The rows of a group lie close to one hidden flat surface of 14 dimensions, which passes through zero. Surfaces can cross.
Some rows, each with its group after it:
28	19	2	8	-15	-9	-19	32	12	30	-17	-25	-46	-36	3	-8	25	-4	-32	15	17	3	8	-34	35	-23 : j_865
18	4	11	10	-7	-26	-23	55	5	12	-8	17	-42	-71	-48	-7	7	-34	-19	16	14	18	-29	-17	5	27 : j_865
-20	-11	-15	0	24	-23	12	15	13	-20	30	-18	2	-2	-28	-18	-8	10	21	6	26	27	-1	-33	-12	-11 : j_431
-2	-25	25	-27	-33	13	-9	15	20	-6	-24	-6	-4	13	-11	-17	-11	12	28	33	10	-47	-4	-22	20	21 : j_852
38	65	-47	19	-17	52	-47	-45	29	21	-11	-16	10	4	31	6	-6	8	-29	-48	-31	-4	17	1	8	37 : j_834
8	18	-8	-41	-11	1	-52	23	50	11	5	-40	-9	-5	-24	7	5	-10	32	12	60	31	-34	-41	-36	-6 : j_865
-26	20	-5	-42	8	7	-34	-7	1	-16	1	-27	38	0	-24	45	-28	15	27	7	14	-28	45	13	-28	12 : j_834
11	6	10	3	11	-10	8	16	3	3	-4	-8	-4	-33	-20	-13	4	-4	7	7	13	11	-20	0	-1	-24 : j_852
9	12	2	-11	-51	-12	5	22	-5	10	-1	15	-47	-39	4	13	-9	44	-6	-8	-19	3	-1	-25	16	43 : j_865
-8	-8	-8	-22	-37	-5	-16	5	-20	13	-5	47	-32	-20	-46	25	-13	21	17	10	-10	-14	-3	0	-10	53 : j_865
-19	-19	32	31	7	16	15	-22	-45	7	-3	7	14	-47	29	-6	-22	1	-23	17	-41	-15	-29	30	49	17 : j_834
-14	-5	-22	-2	17	3	9	-27	-1	10	-2	26	13	73	-11	3	18	-4	21	-24	-4	-12	13	11	-24	6 : j_865
-4	-3	-3	12	-3	12	-19	-2	5	40	-3	-8	-11	11	-1	10	4	-18	17	16	11	-23	-21	-20	12	1 : j_834
22	-18	-18	-2	10	-27	17	7	19	1	-4	26	-9	13	26	-6	-6	-24	-10	11	-12	-1	-2	-3	9	8 : j_852
-9	-5	-33	26	-16	-2	20	-25	-11	17	-19	-17	-9	-1	10	-5	-22	4	-27	16	-20	-26	25	6	53	10 : j_834
-79	-7	21	15	-12	15	2	-24	-43	19	24	-35	11	53	3	44	12	12	20	-17	18	9	-5	1	-14	-10 : j_852
-18	-30	-5	-52	-53	14	-33	-14	-5	21	-18	-24	-28	-18	-13	-9	-19	46	11	46	13	-1	-27	-13	18	32 : j_865
39	3	-11	35	-63	-7	32	12	27	-13	-52	52	-22	25	16	9	-8	-54	-29	-11	-22	-22	-5	14	15	49 : j_852
-53	-31	16	-20	9	17	-27	-6	-37	15	63	-43	13	5	-13	7	-3	28	20	18	8	24	-15	7	-29	-16 : j_852
5	-10	25	24	9	16	-34	9	-14	19	-11	0	-41	-15	9	-50	55	-7	-50	3	8	28	-22	-25	41	-5 : j_431
-11	22	-15	-13	-45	-27	11	16	6	-6	-8	7	-25	-1	-11	41	-7	6	-8	-22	-1	17	20	0	-17	33 : j_431
-25	8	-11	11	70	-45	34	2	-15	25	11	-1	23	7	-17	32	4	-36	15	-8	2	-9	19	29	-13	-33 : j_865
13	-11	24	23	-50	19	-3	25	11	16	-18	13	-11	-23	-40	-7	-20	-27	18	15	-6	-28	-55	7	6	41 : j_852
-18	9	11	4	26	18	2	-18	-4	-39	29	-10	26	3	24	-13	0	44	15	-27	7	27	2	-28	-6	-5 : j_852
-26	16	-7	13	2	-9	-5	1	-19	-3	5	-11	-8	-29	-10	21	-2	5	-20	-6	3	18	16	0	10	9 : j_852
38	15	-17	32	11	9	28	-7	9	-16	17	-8	-6	-23	4	-40	6	30	3	-10	10	23	-9	-29	9	-51 : j_865
-59	-28	44	-64	17	-27	48	-6	-16	-9	-15	-22	25	27	3	5	-12	54	60	12	6	-40	12	0	14	-11 : j_834
-23	20	-13	-39	-6	-9	-4	-19	13	22	-12	-14	-7	48	29	26	9	31	13	-25	-6	-13	32	-17	5	23 : j_834
-1	25	5	-17	-33	-16	14	2	3	44	-20	-27	-8	-22	10	43	-10	-12	6	-7	-5	1	-30	26	-5	0 : j_852
13	-2	-29	4	-14	8	-24	2	22	13	3	-9	-10	8	9	4	-24	-3	-1	25	-1	-30	20	-28	19	20 : j_431
-4	-16	-17	-27	-11	-23	-2	19	6	2	20	-25	-8	3	-11	0	-11	6	-2	20	5	9	16	2	-10	-7 : j_431
5	8	35	5	-13	17	-14	15	1	-14	12	-54	10	-81	13	2	-24	5	-3	23	26	39	-58	-14	6	-25 : j_852
-26	17	11	13	10	6	-8	-1	12	25	-7	10	-9	16	-32	4	17	2	44	-27	16	-2	-37	-41	-5	32 : j_865
54	5	4	17	17	32	-39	-12	-4	19	-30	51	-16	-3	14	-34	41	-26	-44	-1	-24	-21	7	14	26	0 : j_865
1	13	-11	-22	42	-8	-6	7	30	-55	18	-4	11	13	-6	-32	11	35	20	-22	28	28	27	-49	-18	-7 : j_852
-7	2	22	16	-10	15	1	6	-21	-2	-17	1	-13	-14	-28	-18	22	16	-5	0	10	-14	13	-10	24	-9 : j_852
34	-2	5	-12	7	-11	-8	14	23	-49	-43	37	0	-22	38	-12	-11	-18	-38	17	-4	-14	28	-10	32	25 : j_431
-15	-17	15	-4	14	4	-8	-2	-4	-19	-10	-36	19	-31	18	-8	-23	2	-5	47	19	-15	1	-13	37	-15 : j_834
-1	30	25	-13	24	29	-43	-10	20	4	-44	-16	24	1	11	4	12	-4	9	2	17	-48	17	-17	28	8 : j_431
20	-26	-6	20	6	9	34	-12	16	-53	16	23	33	-11	28	-8	-53	6	38	35	7	-19	-15	-29	9	-6 : j_431
-16	4	-16	-23	18	-15	-7	-10	11	-30	8	10	14	-21	12	-1	-24	13	-11	-18	-13	34	-4	-4	-3	51 : j_865
16	-3	-1	19	-57	58	-26	-22	-16	-6	16	-35	2	-8	18	11	-17	25	0	30	17	-11	0	-13	4	-32 : j_431
-14	2	14	-22	-16	2	9	14	-2	-2	0	-19	-13	17	-33	-34	18	50	5	-24	-12	-11	28	-2	7	7 : j_431
-10	24	-18	3	4	-27	25	-3	-9	-14	-5	11	-1	-40	0	35	-26	12	-3	-8	-5	5	23	-1	7	17 : j_431
20	40	-16	-13	31	-8	-17	-8	-5	-6	-23	-4	11	-40	3	24	10	-8	-28	3	12	3	43	22	-1	-33 : j_431
-53	-57	22	5	-10	-12	22	9	-16	-10	11	6	18	22	-13	4	-41	-11	26	35	-14	-37	-12	9	17	45 : j_431
-11	14	12	-16	-2	9	-19	-4	10	11	-8	-6	6	3	10	6	-1	1	10	-19	-9	-8	-13	-2	-1	31 : j_834
22	27	3	-34	24	-8	-5	13	22	-53	-3	-16	12	-26	-4	-18	12	32	-3	-14	30	30	31	-19	-19	-31 : j_865
4	22	9	10	-12	16	-42	12	-9	22	2	-8	-17	-22	-22	22	21	-13	-11	-3	17	11	-4	0	-14	-8 : j_834
-42	15	27	-4	-7	-12	1	13	16	-18	-7	-32	-7	-15	18	-1	2	19	0	-25	20	37	-26	-47	25	36 : j_834
-17	3	1	9	10	23	-43	5	-16	-14	9	-21	3	-28	-42	-8	-2	14	0	27	29	-10	26	-23	9	-8 : j_852
-24	-37	27	-53	-16	-20	28	-14	5	-20	-20	8	24	40	71	34	-32	5	27	26	-6	-28	-6	8	8	17 : j_431
30	-12	8	-9	29	-11	12	18	-4	-16	9	30	5	-38	-36	-22	-2	6	17	22	1	-8	2	10	-14	-26 : j_834
-1	-2	-11	33	-69	28	8	1	-10	-19	23	-19	-11	2	-32	9	-15	18	4	-4	12	17	-5	-5	-16	1 : j_865
-15	20	10	-19	-8	21	-32	-23	-20	23	11	-31	9	-2	39	28	6	17	-19	-20	-16	19	0	25	-6	-1 : j_852
5	14	-14	-4	6	5	-11	-11	15	-24	-6	1	6	20	18	8	2	7	2	-1	22	-4	30	-27	0	-6 : j_431
-24	-6	32	-15	-12	6	-18	21	1	-33	-24	-36	3	-1	-19	-4	5	8	-1	29	39	-19	29	-21	19	-14 : j_865
12	7	-29	-26	14	-26	-35	25	29	10	-4	16	-21	-10	-16	-6	-1	-17	-21	5	-6	0	23	-10	2	44 : j_852
29	8	4	-48	-20	-16	-34	45	71	-1	-20	-6	-27	25	-2	-28	24	-17	0	-16	20	22	-19	-35	-16	34 : j_834
25	25	11	-17	-17	-1	6	0	39	9	-40	31	-22	32	43	-5	21	13	10	-38	-12	-19	-8	-38	18	43 : j_431
-4	9	-9	84	-9	68	-17	-42	5	-14	1	2	16	18	18	-14	-15	-7	2	-6	4	-20	-22	-47	36	29 : j_834
-9	-7	1	-4	-52	2	13	4	-4	-23	10	-23	-14	46	28	16	15	9	-25	-15	14	40	13	8	-23	-20 : j_834
-15	-19	-11	-1	-45	-23	23	21	-24	-16	6	11	-43	3	-21	17	0	31	-11	20	11	-3	46	-18	9	-4 : j_834
-36	29	-13	10	20	4	-30	-10	-15	-15	-23	12	-4	-14	-60	-5	23	-2	-26	-33	9	26	18	6	2	43 : j_865

New rows, each followed by its group:
-31	-40	10	-6	-31	-5	19	-7	3	-19	-12	21	-12	69	45	11	0	0	16	13	16	-10	-7	-37	11	26 : j_431
-27	2	-31	-7	53	-23	-71	6	6	37	-7	-2	-3	29	5	31	21	-83	-50	14	11	7	35	16	-1	28 : j_431
21	-3	27	-12	2	-15	49	11	-1	-12	-2	21	-4	39	51	13	9	30	25	-3	-10	-56	53	-17	13	-42 : j_865
-5	-9	39	38	4	-6	55	11	-17	-28	-25	42	-18	-11	-33	-29	30	9	21	-17	21	10	-34	-25	12	-17 : j_431
-16	24	4	6	37	16	-10	-36	-10	-5	-4	-10	37	5	15	25	4	-1	19	-11	21	-1	3	0	-12	-26 : j_431
26	24	-32	44	-9	11	-10	-2	-24	-16	20	23	-19	-60	-10	14	-15	13	-37	-2	-13	18	29	-9	6	3 : j_834
-3	10	-1	46	29	36	-8	-51	-18	37	-17	33	16	37	31	23	17	-32	11	-12	-8	-33	-20	0	13	-5 : j_431
12	-37	51	-1	12	-2	21	25	6	-27	-18	58	-29	22	11	-57	35	20	18	0	5	-18	-17	-54	30	11 : j_834
26	-36	22	-15	-12	-3	-6	19	-9	52	-28	-8	-62	17	1	-60	61	7	-30	35	10	-13	-4	-15	42	-46 : j_431
13	47	42	-29	-5	31	-25	-7	-12	-16	-19	-17	7	-55	21	-21	22	50	-42	-55	-37	20	10	34	13	17 : j_431
45	16	-8	-6	-79	0	0	35	8	7	35	-26	-38	-49	13	45	-37	38	20	28	13	0	6	-35	-14	-22 : j_865
30	44	-39	8	63	1	-18	-20	26	21	-18	-5	15	-23	-5	-20	10	-15	-14	-17	-6	0	11	5	12	-12 : j_834
23	19	-56	11	-22	-11	13	-1	-1	0	13	-36	-20	-56	-20	6	-31	29	-18	27	12	15	31	-10	14	-32 : j_834
-32	-45	-4	5	-4	-7	-21	15	2	9	15	-28	-2	0	-4	0	-24	-19	6	62	26	-16	-4	-28	21	6 : j_431
-10	-57	-1	-52	20	-38	11	16	7	-14	4	3	5	43	30	-24	-3	-11	-17	39	-11	-8	31	24	6	-3 : j_431
-48	33	-24	17	3	1	-5	-10	1	66	-1	-32	-12	47	-59	40	17	4	59	-20	35	-36	10	-38	-11	-3 : j_431
62	18	17	19	-2	15	15	10	14	-17	-30	36	-10	-47	-3	-43	9	9	-8	-13	-18	-14	-16	-5	25	-3 : j_431
22	4	5	-53	-19	10	7	-16	14	25	-25	-39	11	-3	21	-20	-7	30	1	1	-28	-24	-7	39	10	-14 : j_834
23	21	-14	38	-49	5	13	2	-14	37	-32	34	-38	-5	-20	28	11	-19	-10	-6	-7	-21	0	3	7	12 : j_431
0	4	-64	-50	21	-64	46	-12	46	18	-11	-35	3	52	19	-7	-10	6	8	-12	-4	8	29	11	-6	-17 : j_834
-7	-22	11	65	17	35	8	-27	-10	-54	-6	47	44	42	1	17	2	-56	22	11	43	-3	-23	-8	-25	-20 : j_431
27	1	-41	4	-24	-3	-30	14	7	11	-4	3	-23	-22	-1	2	-27	-8	-49	30	-29	-37	57	7	32	36 : j_431
21	-30	-32	0	-24	-12	28	0	21	2	-17	-14	-15	17	8	-37	-18	-3	-15	39	-6	-23	15	-1	34	-12 : j_834
-3	-36	29	10	12	1	12	13	-26	7	1	7	-19	-13	-10	-60	25	16	-22	8	-23	3	-16	11	32	-7 : j_431
8	16	27	16	29	1	-13	6	-1	-1	-10	12	-24	-37	35	-23	29	10	-24	-14	4	28	-18	-47	38	5 : j_834
-15	-10	16	0	1	9	18	-12	-36	47	9	-12	-20	24	-29	-27	44	28	1	-22	-17	3	-7	30	-6	-39 : j_431
-14	4	-2	-13	-18	-5	4	3	4	2	-20	-13	-1	17	-7	19	-2	-2	7	7	15	-18	20	0	1	-2 : j_852
-4	7	7	27	5	20	1	-30	-20	43	-14	-3	5	-19	17	-4	-1	-5	-9	-8	-36	-14	-32	26	32	10 : j_834
-5	13	-30	23	41	-37	42	-9	6	38	7	6	-17	13	16	2	10	-2	8	-18	-6	3	6	-26	21	-15 : j_865
5	38	-7	-12	45	-32	24	-17	17	-11	-20	33	18	9	30	38	16	-22	14	-41	19	38	-12	-6	-29	-6 : j_431
-11	-23	-8	23	-11	-11	29	2	-6	8	-9	22	-21	19	-13	-6	-10	-1	15	23	0	-35	7	-22	31	11 : j_431
3	27	14	13	-3	3	-1	24	-2	-19	-18	-8	-22	-13	-41	-19	37	13	-11	-18	29	9	24	-23	9	-20 : j_865
38	-11	-24	40	-27	15	12	-15	-34	-4	5	5	-24	-4	18	-10	16	5	-49	25	0	6	34	12	17	-62 : j_834
-14	39	28	10	22	0	32	-7	-1	-36	-41	16	15	-10	-26	10	20	21	37	-28	41	-10	8	-30	2	-20 : j_431
10	33	-15	1	-38	-2	-18	-1	5	-34	-8	4	-20	-32	37	36	-11	14	-42	-14	4	37	25	-23	6	31 : j_431
-40	26	-9	-11	4	0	-51	-10	-21	7	0	-39	16	-13	12	63	-8	-23	-35	6	12	7	37	21	-5	9 : j_834
28	15	-5	7	7	13	-7	-12	13	-8	8	1	16	-26	24	6	-17	-3	3	2	0	12	-19	-4	-6	-10 : j_431
13	-26	7	29	-35	31	16	-20	-7	10	40	2	11	10	22	6	-21	-5	30	1	-11	24	-75	12	-33	-15 : j_431
-31	-9	-11	-1	18	-26	4	14	11	-56	33	-4	27	-10	-4	17	-35	-15	5	-1	16	47	1	-8	-30	24 : j_431
-5	9	7	-33	-25	-5	4	9	18	0	-7	-22	-6	6	2	9	-7	24	18	-7	6	-8	4	-10	-4	12 : j_431
1	16	-74	10	30	-18	-20	-16	23	26	24	22	-5	15	-25	35	-17	-19	26	1	18	13	5	-36	-29	20 : j_865
3	-4	16	-26	17	5	-41	7	27	33	-9	-27	12	13	22	10	12	-42	11	21	28	3	-40	-2	-15	-14 : j_431
1	-3	-15	-20	29	-8	-8	4	8	10	33	-19	-15	-10	18	-46	7	39	-20	-15	-26	25	12	-17	17	5 : j_431
-35	-19	-14	3	0	-21	24	4	6	-15	12	-14	11	19	-8	0	-20	-9	6	0	6	16	-3	0	-5	13 : j_865
1	8	-26	-20	12	-12	-6	-11	14	6	-22	-14	9	23	14	-1	5	-25	-33	-6	-9	-1	29	31	4	2 : j_834
-8	-5	-6	33	20	-15	20	4	-18	-5	26	33	-1	3	-19	15	3	-14	6	-11	3	19	-4	-1	-21	-6 : j_834
-37	2	7	-2	15	-21	5	16	0	-32	0	-41	24	-56	-24	2	-34	-13	-14	14	13	26	-8	16	9	16 : j_834
13	8	-39	-19	-40	-15	2	3	17	27	0	-13	-17	43	-16	39	-5	-6	17	11	19	-16	30	3	-33	-22 : j_431
-46	-2	0	25	-11	20	10	-19	-17	1	-1	-12	20	20	-29	22	-23	7	29	3	6	-35	6	-3	8	20 : j_834
-14	-54	-4	-53	32	-45	45	-1	10	32	18	0	2	67	22	-25	8	12	39	14	-14	-11	-7	13	-10	-28 : j_431
18	52	-21	-9	16	-31	55	-14	21	-10	-31	-3	7	-22	3	18	-10	27	24	-28	9	-5	19	-11	5	-22 : j_852
-18	-25	13	-28	-10	3	-4	20	18	-6	29	-13	3	73	-22	-38	31	2	13	-35	-3	27	-12	12	-46	7 : j_431
13	-11	0	-10	23	-7	-4	-6	4	13	30	-9	3	3	41	-13	10	-2	-5	-6	-5	39	-28	5	-14	-26 : j_852
-45	3	49	-25	14	1	-30	2	1	5	-25	-43	24	7	36	25	13	-28	-8	6	23	5	-16	4	10	2 : j_852
7	5	-10	29	-6	17	-20	-5	0	24	27	3	-20	-21	15	-5	-7	8	-6	-7	-12	21	-31	-30	10	22 : j_852
